Each cloud of rows lies close to a flat space through zero, with a little noise off it, and is much wider in some directions of that space than in others. After each cloud: how many dimensions does that space have?
In the rows, zero is written as 128.

[[136 151 134 109 119 141 138 141 119 112 114 140 105 117 133 135 141 122
  131 150 141 108]
 [119 124 131 125 117 120 142 113 122 140 129 141 122 127 128 116 142 132
  136 129 102 143]
 [114 121 155 108 116 139 123 117 120 129 139 146 124 122 121  93 134 138
  147 152 118 137]
 [123 111 111 151 152 128  72 146 157 103 137  88 167 145 122 138  86 128
  123 118 164 109]
 [128 135 146 110 118 137 136 126 116 129 130 146 118 117 128 113 136 130
  136 139 123 129]
 [127 103 148 130 131 130 122 122 119 139 145 131 145 132 120 106 108 143
  126 107 123 154]
 [123 138 181  81  92 143 174 104  86 151 134 183  91 103 126  85 158 144
  151 152  90 152]
 [137 139 106 140 137 121 129 137 139 122 115 114 128 132 136 158 129 116
  115 119 140 116]
 [122 152 103 134 106 104 189  98 119 154 109 156  89 124 142 141 193 110
  137 145  71 138]
 [130 113  63 189 153  86 116 122 163 136 122  85 156 160 133 172 127 111
  102  89 123 135]
 [139 115 119 142 153 131 101 148 138 120 133 101 158 140 128 143  89 132
  104  91 158 129]
 [124 164 140  97  81 120 220  93  91 162 110 192  57 103 141 115 214 120
  149 165  55 147]
 [126 106 134 134 130 122 127 118 125 145 138 128 141 133 124 116 116 135
  121 105 116 154]
 [126 128 180  84 114 162 130 133 102 124 141 157 118 108 119  92 115 144
  143 149 141 129]
 [130 134 127 127 133 136 112 144 133 112 125 119 133 127 127 140 117 126
  122 131 150 111]
 [134 151  94 145 114  94 197 102 119 162 106 148  92 128 148 159 188 110
  118 115  72 148]
 [126 124 190  80 107 159 137 127  95 132 144 168 115 104 118  81 124 149
  148 149 128 140]
 [110 113 149 118 121 136 113 115 128 125 141 136 134 127 116  93 126 138
  153 147 119 137]
 [119 142 168  90  81 130 205  84  83 168 127 196  75 104 132  84 193 136
  158 155  56 165]
 [124 161 152  88 106 153 139 134 115 110 117 155  90 104 127 115 156 128
  153 185 132 100]
 [132 120 135 128 146 142  87 155 138 104 133 106 150 132 122 135  87 133
  120 122 173 108]
 [122 132 108 141 129 116 126 122 140 124 121 123 127 135 131 140 142 120
  130 134 119 122]
 [112 101 121 147 137 118  97 121 146 125 143 111 155 141 121 111 113 132
  139 127 124 135]
 [113 127 142 117 107 126 142 107 120 137 132 149 114 121 125 103 153 132
  151 152  98 139]
 [136 106 130 138 151 132  97 143 133 121 138 104 158 135 123 133  86 136
  111  97 159 132]]
 => 4

[[115  80 125 122 115 137 130 134 148 123 139 163 117 120 131 154 107 122
  135 172 136 132]
 [139 170 156 132 150 136  85 144  89 112 154 110 112 142  69  70  90  82
  121 141 133  80]
 [147  81 130  89  87 107 188  30 152 113  56 187 159 113 187 227 191 188
  152 111 150 165]
 [131 126 152 128 133 158  89 180 119 110 178 141  94 150  74  71  54  59
  139 165 139  91]
 [154 143 147 104 110 149 148 128 122 106 118 148 157 144 145 120 102 136
  136 108 143 135]
 [140  99 134 113 127 106 170  57 121 135  66 108 146 118 170 202 189 158
  154  78 120 146]
 [125 143 146 112 139  94 107 118 142 153 129 100 163 143 137 106 109 150
  110 130 131  98]
 [144 108 158 104  96 135 123 113 163 119 101 173 139 137 110 116  76 121
  168 164 186 101]
 [129 147 132 132 135 137 104 151 114 111 168 141 107 138 105  94 117 103
  106 138 120 121]
 [133  65 137  94 100 110 129 103 171 121 144 179  82 137 125 145 130 104
  158 143 135 129]
 [120  97 118 146 123 157 141 131 122 112 125 146  92 112 107 156 137  96
  157 142 128 146]
 [108 147 116 149 151 127 111 158 114 147 138  89 154 121 133 118 114 142
   99 141 117 121]
 [127 138 113 141 137 132 137 140 115 127 143 110 106 128 128 124 155 117
  124  96 100 147]
 [133 115 138 107 110 114 148 101 158 139  95 140 169 133 158 150 125 167
  136 125 155 132]
 [148 133 133 132  97 201 174 141 116  82  73 190 176 114 136 159  88 142
  156 158 181 156]
 [149 139 152  96 105 115 121  91 144 110 106 171 149 135 114 121 113 146
  133 150 169 106]
 [133 153 139 120 127  90 111 104 163 166  93 102 154 134 124  97 132 156
  142 110 154 104]
 [127 108 100 146  87 164 154 148 173 135  85 174 140 107 128 139 105 143
  168 159 175 162]
 [114 149 105 127 125 114 137 135 146 149 118 125 189 121 174 135 133 196
   88 137 132 144]
 [119  80 108 123 127  96 150 125 162 159 142 109 104 130 166 154 164 136
  143  96  95 151]
 [139 140 125 108 117 134 151 118 116 104 130 156 142 132 154 145 144 153
  106 114 122 150]
 [109 126 101 163 162 155 129 186  82 117 183  89  94 122 123 129 138  85
  110 113  71 150]
 [127 174 147 130 138 133  98 128 113 130 104 115 186 124 112 100  81 152
  111 170 162  92]
 [109 107 114 141 112 157 120 165 143 117 149 175 126 114 121 129  84 124
  118 197 144 135]
 [114 136  98 149 138 100 151 120 146 177 100  69 140 115 166 146 185 168
  135  71 105 159]]
 => 8

[[136 136 165 127 101 157 129 159 166 179 120 147 152 121 107 154 108 110
  118 108  90 124]
 [185 237 119 223 170 153 120 147 100 163 124 111 121 156 115  92 186 156
  176 136 178 110]
 [151 129 114 130 121 103 132 116 133  96  84  49  89 115 152  99 122 128
  134 154 114 138]
 [101  98 100  81 149 125 116  59 105 187 110 196 185 169  55 152  89 134
  145 105 155 122]
 [184 130 202 183 167 159 121 116 145 147 142  71 117 159 160  78 204 136
  151 162 182  84]
 [ 77  65  84  75 131  99 136 101  82 115 123 195 148 139  97 151  94 121
  132 103 171 167]
 [118 127  79  77  84 105 116 218 177 141  49 177 118 147 127 136  84  28
   92 130  26 176]
 [ 64  88  79  98 120 129 157  55 124  99  84 103 158 109  55  97 100 142
  146 141  97 119]
 [160 189 106 136  96 127 111 196 124 179  85 168 115 129 128 180  76  96
  131  88 111 175]
 [ 92  87  92 106 122 124 139 110 112 121  62 151 137 148  84 101 117  90
  145 143 145 140]
 [109  95 138 108  81 105 143 118 116  78 126 114 112  78 161 149 111 117
  118 150 141 118]
 [156 146 164 176 161 164 118 155 122 145 169 119 132 149 168 127 183 127
  159 124 165 133]
 [114  57 145 107 174 160 132 160 164 170 119 130 162 188 100 100 147  92
  150  87 107 193]
 [181 130 175 121 170 100 122 179 159 159 214  88 164 147 189 154 171 144
  140 104 111 156]
 [137  84 166 135 186 170 113 144 162 142 162  94 143 175 172  99 190 101
  154 127 118 151]
 [ 92 133  50  68 113  68 139 119 133 123  96 143 171 122  84 135  91 113
  123 141  58 129]
 [116 141 118 120  98 138 109 137 122  81 161 138  68  83 189 173  79 143
   82 102 100 158]
 [ 96 123 139 149 123 154 130  94  96  96 156 168 129 113 129 125 153 136
  124 156 183  75]
 [109 170 115 157 111 130 136 136  81 146 146 189 205 115 124 164 173  90
  188 175 184  68]
 [117 131 150 161 123 159 131 123 103 130 132 168 131 130 117 124 153 123
  136 142 185  96]
 [151  86 153  75 140 111 115 149 182 168 128 117 137 158 136 136 105 111
  101 100  72 162]
 [ 82 155  69 132  95 130 109  70  65  46 133 174  71  87 161 148  95 141
  100 160 159  94]
 [146 112 178 120 143 165 101 100 161 132 181  72 114 116 198 156 120 151
  118 114  90 128]
 [168 129 174 121  92  91 126 162 158 120 121 114 111 115 177 128 149  95
   97 181 126  80]
 [ 75  85 108  94 121 116 140  92 106 100 145 164 155 116 107 137 119 128
  127 135 142 119]]
 => 11

[[105 124 134 109 156 114 138 155 103 116 175 156 164 155 123 173 128  54
  147  88 151 117]
 [128 121 103 133 123 123 131 131 118 102 125 152 122 141 117 159 104 120
  132 152 120 120]
 [131 120 155 133 160 163 111 137 103 149  91 103 166 143 182  33 147 131
   72 109  91 128]
 [155 134 142 119  63 166  87 133 166 181  49  84  61  84 100  70 161 207
  119 173 124 173]
 [138 118 120 122 147 129 117 145 125 106  81 108 110 108  85 150 139 128
  167 144 147 160]
 [113 130 144 129 178 108 145 126 110 111 167 128 175 142 147 140 130  84
  134  77 143 114]
 [138 132 119 132  94 140 118 121 139 140 112 133 109 127 134 111 120 158
  109 159 109 124]
 [129 127 135 119 139 129 123 136 132 126 116 110 122 114 107 141 145 122
  153 117 151 149]
 [143 109  98 170 174 149 131 112  88  73  58 120 162 144 172  67  92 143
   84 166  68 116]
 [128 119 123 146 170 133 134 125 101 103 114 122 168 149 161  94 114 116
  103 122 104 119]
 [136 133 146 119  91 150 110 130 147 173 117 114 108 118 142  86 147 159
  101 135 117 136]
 [143 129 133 129 115 143 111 120 146 139  80  96  97 101 113 101 144 166
  130 150 130 156]
 [118 116 140 154 215 143 136 126  74  97 114 121 217 170 204  50 115  93
   72  91  82 105]
 [115 115 129 105 153 132 123 163 106 117 124 142 149 143 114 149 137  82
  138 113 137 136]
 [137 139 146 123  61 141 116 116 167 184 131 116  85 110 132  99 145 181
  113 144 129 131]
 [125 131 134 135 150 132 132 125 115 122 130 128 154 143 152 107 126 120
  111 117 114 118]
 [101 128 126 121 157 119 151 137  90 118 201 178 192 187 181 130 101  62
   90  83 106  83]
 [144 123 117 126  90 131 113 133 147 134  86 118  81 104  92 140 130 163
  147 171 133 153]
 [143 122 117 141  93 150 110 126 131 137  76 124 100 127 140  85 118 174
   96 183  92 131]
 [109 136 135 140 160  95 161 103 126 103 196 140 166 135 143 159 115  98
  140  85 143  98]
 [122 125 116 131 137 123 136 132 111 110 142 151 145 151 145 140 111 110
  117 127 114 112]
 [126 138 142 109  87 135 120 136 150 176 149 135 107 126 127 119 144 143
  119 123 131 128]
 [114 123 117 139 174 116 145 129  93  88 148 148 174 160 153 136 104  86
  122 107 117 105]
 [131 112 102 150 182 123 134 126 102  71  92 115 148 130 113 146 111 110
  150 138 127 138]
 [ 99 134 135 115 148 101 153 136 108 127 217 170 176 165 153 163 116  63
  124  77 139  91]]
 => 5

[[120 101 126 121 132 123 136 110 133 117 115 126 130 128 140 124 146 103
  130 143 130 152]
 [118 128 138 132 124 126 123 126 131 129 124 126 129 133 116 117 147 102
  129 122 123 144]
 [140 103 108 110 141 102 142 114 143 137 144 112 128 117 165 153  98 174
  141 168 153 162]
 [122 141 137 134 125 106 115 136 150 150 153 116 139 138 106 113 127 119
  135 127 127 177]
 [114 128 141 135 124 122 123 125 136 127 123 126 132 139 108 108 151  82
  128 117 121 160]
 [145  98 103 111 133 153 151 109 107 104 100 139 117 107 179 159 114 168
  124 147 140  68]
 [126 122 130 124 133 101 128 122 145 136 148 112 134 131 128 126 123 128
  136 144 135 180]
 [131 139 133 130 128 113 123 132 136 140 149 122 131 131 121 130 117 141
  131 129 134 150]
 [132 118 118 120 131 129 137 121 124 124 123 126 126 119 147 139 122 144
  130 140 136 118]
 [126 132 129 128 131 107 122 128 143 144 147 118 137 131 124 125 121 131
  133 138 133 167]
 [143 148 124 123 129 105 118 142 145 154 166 117 134 129 119 136  91 178
  137 131 139 152]
 [140 136 123 126 128 117 127 135 135 141 150 122 131 126 134 138 101 165
  132 133 140 133]
 [128 142 129 137 120 151 126 137 110 120 110 141 121 131 122 125 134 123
  118 106 116  82]
 [142 110 110 116 131 159 146 121 100 106  96 144 113 106 167 156 122 162
  120 138 134  55]
 [123 141 137 142 122 163 125 136 104 112  98 147 122 129 115 118 150 101
  115  97 108  73]
 [129 122 127 123 129 129 131 128 123 124 125 129 126 128 137 135 127 133
  129 130 130 122]
 [138 103 113 112 138 119 143 114 130 125 129 125 131 115 161 146 116 156
  135 157 145 135]
 [135 124 117 121 127 153 141 127 106 108  97 144 118 117 150 141 126 144
  120 128 125  68]
 [147 101 103 108 133 150 152 117 106 105 102 140 117 107 179 160 112 171
  126 150 141  73]
 [133 112 120 120 133 122 137 118 130 128 128 124 127 119 150 142 117 151
  134 144 136 135]
 [127 125 129 128 127 139 132 126 123 119 118 134 128 127 128 126 137 117
  128 123 122 121]
 [122 113 127 124 132 112 131 115 139 132 134 120 132 131 130 130 132 118
  135 142 136 162]
 [139 127 116 120 129 122 130 127 129 132 138 124 128 122 142 141 110 160
  131 139 138 124]
 [ 95 124 156 138 125  98 110 118 156 139 143 111 145 151  86  85 174  37
  134 121 115 228]
 [162 118  94 109 132 159 153 130  96 107 109 145 108  95 188 182  82 230
  124 148 151  17]]
 => 3
